The rows come from 4 hidden closed curves, with some noise, and rows from the same curve form a group. Each curve winds through 8 dimensions. The rows are also pushed far along 6 directions, which tell nothing about the answers.
In the rows, 128 means zero.
Known rows, each followed by its group:
[130 113  85 125 149 145 174 127 131 130 102 148 126  84 192 129 118 176
 179 115 138  86 132]
Par
[126  91 164 131 123  94 145 154 144 108 119 105 131 124 138 179 136 133
 160 136 142 136 147]
Rava
[117 141 119 114 120 172 121 103  86  38 147 147 149 133 130  85 102 121
 120 128 119 124 133]
zinem
[ 87 128 135 150  95 153 106 125  91 141 134 116 158 163 146 167 129 100
 117 106 113 102 153]
Par
[136  88 195 128 148 101 135 121 138 128 140  93 178 155 130 161 114 142
 173 153 142 117 180]
Rava
[147 105 127 115 137 135 145 127 139  43 129 139 126 113 131  83 134 144
 146 119 158 145  69]
zinem
[125 141 136 144 134 110 144 153 117 155 134 144 127 129 115 140 123 125
  95 163 132 122 143]
zinem
[159 100 152 142 145 115 137 152 140 177 132 143 120 124 114 177 111 173
  86 172 148 141 171]
donev
[153 120 166 108 134  85 113 117 159 146 119  90 101 123 106 114 151  93
 144 124 120 160 107]
Rava
[118 199 112 108 106 157  79  85 105  76 181 135 111 170  48  40 105  82
  72 111  76 166  70]
Rava
[134 141 126 122 132 139 113  93  99  74 181 130 173 143 128  65  93 138
  87 133 145 123 114]
donev
[171 134  97 107 157 139 141 149 137  87  90 153  74  68 151  42 144 110
 131 140 165 163  66]
Rava
[ 98 165  74 138 125 188 147 122 103 143 144 160 139 108 166 114 100 161
 120 110 126  91 117]
Par
[152  91 153 114 132  88 138  96 180 139 166  96 170 114 126 118 164 166
 185 112 162 125 129]
Rava
[131 122 115 132 126 120 151 170 111 108  80 140  70 110 152 121 147  79
 150 134 115 130 102]
Par
[123  99 174 139 146 149 143 172 106 102  66 122  77 112 158 162  99  79
 151 141 110 133 148]
zinem
[168 110 158 116 151  97 123 144 186 180 100 114  95 109 108 125 169 122
 159 143 149 171 119]
zinem
[112 148 146 130 102 109 109 147 145 149 113 126  99 110 109 156 166  91
 121 115 115 164 121]
donev
[154 125 151 135 142  82 159 164 133 134 144 137 115 130  88 118 134 129
  95 186 152 144 111]
Par
[144 124 167 100 137  94 106 112 185 123  91  96 112  90  94 126 166 102
 142 104 132 172 115]
donev
[104 128 179 115 102 121  69  81 146 177 153  43 175 189  97 181 136 105
 171 105 100 133 184]
zinem
[132 149 110 129 135 122 138 159 149 145 105 135  89 103 151 102 152 110
 160 125 140 152  72]
donev
[127 142  79 114 127 124 112 112 140 132 100 137 115 129 145 106 150 121
 173 100 107 125 119]
zinem
[128 123  90 121 126 128 174 144 128  87 118 151 137  89 165 119 149 167
 139 127 171 113  81]
zinem
[ 72 156  99 144  98 156 146 154  95 132 107 145 123 114 163 172 138 107
 139 109 108 100 137]
donev
[ 93 125 151 111 107 133 121 109 130 112  98  90 153 138 147 178 152 113
 187  92 111 113 132]
zinem
[136 126 155 140 132 112 106 150 142 200  95 133  88 117 112 198 117 123
  84 140 102 154 182]
Par
[103 185  95 106 125 190 111  83 112  96 170 129 148 133 120  60  97 130
 148 105 108 123 108]
Par
[153  97 139 140 132  92 128 148 141 144 132 132 124 137 136 137 140 140
 115 144 150 142 115]
zinem
[124 155 156 115 107 121  72 109 168 191 119  95 113 146  62 167 156 110
  94 105 104 174 125]
zinem
[119 134 161 127 120 115  89 114 168 130 125 116 127 137  80 140 147 112
 118  93 113 168 110]
donev
[138  90 115 129 130 112 157 111 112  99 168 108 200 143 165 113 132 172
 143 139 183  79 122]
donev
[123 105 152 135 132 142 127 165 140 110  69 128  85 100 140 142 155  77
 166 116 127 152 130]
Par
[130 148  91 129 119 115 118 143 149 203  84 128  70 112 138 156 151 118
 113 106 106 139  95]
Rava
[124 142 147 133 124  97 128 137 133 146 138 122 119 144 100 126 141  99
 128 141 112 137 123]
Par
[132  88 147 124 127 104 161 138 119  78 134 115 148 118 157 144 129 137
 171 149 148 112 157]
Rava
[ 91 123 154 134 109 147 114  91 140  89 148 112 161 137 114 118 137 107
 169  61 102 114 117]
Rava
[112 130 148 149 134 139 120 124  92 141 122 133 147 157 133 149  97 114
  90 135 108 100 149]
Rava
[142 152 100 130 127 145 132 143 105 157 158 161 120 137 130 120 113 157
  96 171 136 135 135]
donev
[161 132 149 122 146  77 132 144 166 129 133 138 125 114 107  92 162 135
 116 153 171 172  71]
Par
[131 109 150 125 141 130 111  97 162 126 131  99 155 117 130 118 125 140
 150  91 139 129 126]
zinem
[144 117 142 130 150 109 137 139 125 185 104 110 134 124 152 175 112 152
 111 166 147 115 167]
zinem
[146 109 118 136 140 102 154 169 150  98  87 163  80  82 158 103 161 113
 149 119 148 153  73]
zinem
[110 140 121 147 132 163 144 149 105 118 139 157 119 143 115 134  89 135
 114 145 111 118 144]
donev
[149 138 100 144 137 106 146 140 128 168 146 169 123 118 137 104 137 163
  74 146 153 123  81]
Rava
[142 101 174 129 146 113 133 162 128 149  79 108  91 121 138 176 113 101
 138 160 120 144 172]
Rava
[111 116 125 141 133 115 182 171 110 139  88 140  94 100 160 192 107 135
 130 146 110  97 150]
Par
[114 123 191 138 122 101 123 140 141 154 114 122 118 145 100 191 133 110
 133 131  95 143 153]
donev
[ 81 131 145 144 107 154 141 105 102 106 165 127 164 160 122 142 103 124
 152  97  85  83 142]
Rava
[142 131 139 113 135 100 114 106 153 113 143 115 151 129 145  83 154 131
 166 112 154 150  72]
Rava
[124 129 125 121 128 123 128  88 132 133 175 117 208 155 103 145 114 196
 106 137 153 101 160]
Par
[119 126 146 101 136 164 157 125 117  22 122 110 136 127 133  86 117 118
 188 127 140 130  67]
zinem
[126 124 143 140 128 136 117 115 109 160 143 130 156 147 150 137 121 130
 125 134 129 109 154]
zinem
[128 145 126 125 127 117 115 142 162 145 114 117  99 119 128 108 162 102
 164 106 132 165  75]
donev
[146 107 178 129 133 113 116 121 141 106 163 112 167 164  96 128 127 149
 112 148 158 154 109]
donev
[126 161  99 127 132 150 140 109 104 109 172 174 131 154 112  85  93 155
 112 140  98 117 105]
Rava
[158 101 102 122 139 107 137 107 153 126 141 136 161 115 123 109 146 184
 104 123 172 116 114]
donev
[172  71 178 124 154  88 153 146 162  82 128 119 135  96 110 119 139 150
 115 158 188 154 118]
donev
[101 115 160 127 122 116 148 112 107 132 155  89 189 145 165 186  97 158
 163 140 129  83 180]
Par
[116 121 128 134 131 140 157 154  99  86  89 159  85 110 173 135 110 105
 163 126  93 114 124]
Rava
[100 174  33 131 116 166 121 110 137 219 122 152 142 138 152 148 145 182
 147  95 116  93 123]
donev
[143 125 117 108 116 120 100  92 144  79 153 118 149 143 102  60 167 111
 146 100 139 148  88]
Par
[106  78 172 137 127 106 161 144 119  66 103 118 160 119 182 169 137 123
 186 116 143 100 139]
Par
[146  77 150 124 139 138 169 162 129  72 103 107 109  88 159 134 126 127
 154 143 170 130 115]
Par

New rows. What belongs after each?
[154  99 168 125 149  84 150 109 152 143 153 130 179 142 129 141 134 192
 140 152 160 119 122]
donev
[112 127 133 126 110 142 126 120 104 101 136 136 135 144 153 134 126 122
 159 119 107 119 127]
donev
[158 123 124 134 143 131 121 132 129 145 135 155 133 136 103 107 130 147
  82 157 153 140 131]
Par
[130 125 140 115 132  97 135 118 152 167 135  97 155 115 156 161 133 164
 161 133 149 123 147]
Par
[112 123 141 147 138 165 176 176 108 100 121 148 107  85 162 131 106 120
 146 148 142 117 130]
Par
[ 94 164 137 140 107 155  81  97 120 166 152 139 131 164 105 135 117 103
 127  93  65 131 150]
Rava
[109 170 119 114 108 141 107 116 145 138 142 107  86 122  84 101 133  82
 137  95  83 154 105]
Par
[116 131  80 116 107 136  97  83 160 133 123 121 146 113 124 119 164 142
 140  59 123 123 124]
donev
[113 137 123 136 126 114 134 120 132 194 150 131 170 126 149 187 112 190
 102 138 141 104 169]
Par
[136 143  92 131 129 148 120 131 126 148 147 156 128 135 102 128 115 163
  85 149 135 134 153]
Rava
[133 109 151 123 123  92 144 162 147 143  92 106  76  95 131 183 136 104
 150 137 112 147 155]
Par
[146 111 172 144 146  90 134 158 157 173 133 125 115 117 137 149 127 134
 134 152 147 152 130]
donev
[133 151 135 112 144 142 128 137 143 100  91 153  91 101 119 107 131 120
 129 127 123 164  82]
donev
[131 124 163 114 142 131 107 109 168 129 104 101 112 136  98 128 128 112
 165 100 104 153 114]
Rava
[135 125 103 134 154 141 169 127 126 155 128 149 133 118 138 137  95 182
 111 143 133  88 132]
Par
[155 115 119 148 166 134 187 171 116 137 111 182  94 103 123 129  90 168
  68 181 142 111 119]
Par
[155  89 138 127 129  94 115 129 164 161 107 107 104 104 140 147 155 123
 147 111 135 144 148]
donev
[133 138 138 119 119  66  84 121 216 212  91 101 111 105 114 148 213 110
 172  75 131 179  95]
Par
[140 102 144 120 135  83 134 134 159 123 126  95 145 122 135 145 143 146
 151 131 161 139 121]
zinem
[ 97 128 191 138 117 112 124 152 142 147 120 100 124 116 122 203 121 107
 141 129 112 148 178]
Par
[144 140 107 109 136 105 115 104 185 172 136 121 152 116  93 134 158 184
 118 119 158 146 125]
Par
[173 118 144 132 147  87 123 151 134 153 126 140 115 116 109 115 138 127
  64 178 164 158 136]
Rava
[135 113 128 129 128  98 127 149 152 132  86 132 126  99 167 146 174 131
 149 118 163 147 104]
Par
[175  98 149 112 144  77 144 118 145 101 178 122 163 133 106 101 130 176
 121 176 175 140 139]
Rava
[111 142  90 132 110 152 125 137 122 182 123 139 120 121 169 163 139 147
 155 121 122 118 149]
donev
[157 107 117 129 148 126 160 154 136 111 124 163 113 101 174 117 120 178
 141 149 164 141  95]
Rava
[144 119 157 152 154 100 146 179 136 201  80 154  82 106 146 181 122 124
 110 167 122 138 153]
Par
[137  95 223 130 137  98 120 103 162 101 179  87 167 144  95  99 134 105
 171 116 136 146 124]
Par
[138 131  93 116 132 105 106  92 144 162 128 125 153 154 132 122 142 153
 150 114 120 114 142]
zinem
[ 86  96 196 144 100 109 108 107 116 127 161  57 191 158 146 186 121  93
 168  99 116  97 200]
donev
[136 133 126 112 132 169 111 102  98  52 150 134 139 156 118  71  94 118
 133 133 116 134 123]
zinem
[143 177  69 106 124 136 125 141 113 114 124 157  81 111 108  87 125 125
  78 157 129 157  96]
Par
[114 141  59 139 121 127 136 127 128 172 121 148 129 135 132 151 130 163
 111 112 117  94 136]
zinem
[129 131 141 116 110 127 108 125 110  98 136 119 101 142  94 136 111  97
 106 137  93 149 161]
Rava
[121 143 146 114 120 106 118 111 147 115 122 120 137 120  97 123 156 110
 128 108 119 141 112]
donev
[115 124 142 124 132 159 138 141 102 113 107 109 129 129 144 160 100 124
 136 148 128 115 160]
Par
[125 124 145 132 113 136 108 135 131 154 125  98 112 144  76 168 126 110
  80 134 120 142 151]
Par
[123 130 157 125 120  98  93 121 149 181 123  86 126 178  83 175 135 108
 139 129  97 142 160]
zinem
[104 105 181 155 123 151 153 164  99  82 134 124 128 114 150 140 109  87
 141 135 132 120 143]
zinem
[158 122 182 124 145 109 102 140 156 171 120  99 126 142  81 158 124 132
  82 172 154 176 150]
Par
[110 134 129 159 148 156 169 178  70 102 102 165  98 106 182 119  81  95
 110 156 120  99 129]
zinem
[131 128 107 123 134 124 118 134 145 169  79 135 111  98 171 169 136 155
 124 110 134 135 126]
Par
[145 114 145 130 145 119 162 158  85 115 135 125 136 155 138 150  87 149
  99 207 151 112 148]
zinem
[146 101 162 128 128  90 152 153 145 113 146 113 133 112 108 149 137 145
 105 159 168 145 126]
Par
[114 131 137 139 134 160 156 154  85  67 120 175  99 120 165 108  94 107
 152 140 100 122 117]
Rava
[106 140  96 143 123 129 145 134 102 130 105 151 125 126 141 129 131 113
 113 114 109  91 125]
Rava
[106 127 121 121 105 137 140 113 110  65 159 125 175 137 128 128 130 149
 134 119 141 109 122]
zinem
[129 137 175 121 126  90  80 101 190 181 147  93 134 136  97 131 153 114
 162  95 113 171 129]
donev
[104 152  86 140 124 141 142 116 128 170 123 146 144 121 139 145 131 161
 107 100 124  91 104]
zinem
[117 144  99 109 115 124 105  93 141 135 144 120 173 124 162 116 156 152
 169 103 145 126 133]
Par
[113 116 152 107 125 154 130 103 121  57 117 112 143 134 126 123 121 112
 181 108 107 120 141]
donev
[ 96 134 101 123 119 192 137  91  96  86 136 135 172 121 175 106 117 147
 163  88 126  80 122]
zinem
[129 131  96 154 106 113 118 161 121 191 124 159  90 150 113 168 142 127
  82 138 106 133 139]
zinem
[124 117 122 127 121 122 135 129 117  67 154 131 169 123 157 100 138 138
 141 130 170 126 112]
Rava
[117 113 128 137 130 127 146 141 126 152 114 131 151 111 159 199 114 178
 105 136 149 107 165]
Par
[ 96 148 119 140 119 149 150 159  77 123 108 130 108 112 160 147 105  85
 122 144 105  99 162]
donev
[137 119  86 142 149 153 175 183 105 146  87 150  89 102 157 144 109 141
 109 169 149 103 139]
donev
[178 100 184 107 131  74 104 113 166 142 161  75 132 135  80 127 140 131
 100 154 158 173 130]
Rava
[149 143 146 132 137 111 145 169 139 163 136 127  67 104  92 125 116 110
  87 167 127 161 112]
Par
[ 97 152  98 121 117 151 116 101 129 123 141 109 158 121 150 104 136 119
 175  89 124 107 136]
zinem
[124 141 118 111 119 145 105 120 140 102 123  97 132 121 121 101 148 107
 142 107 149 152  98]
donev
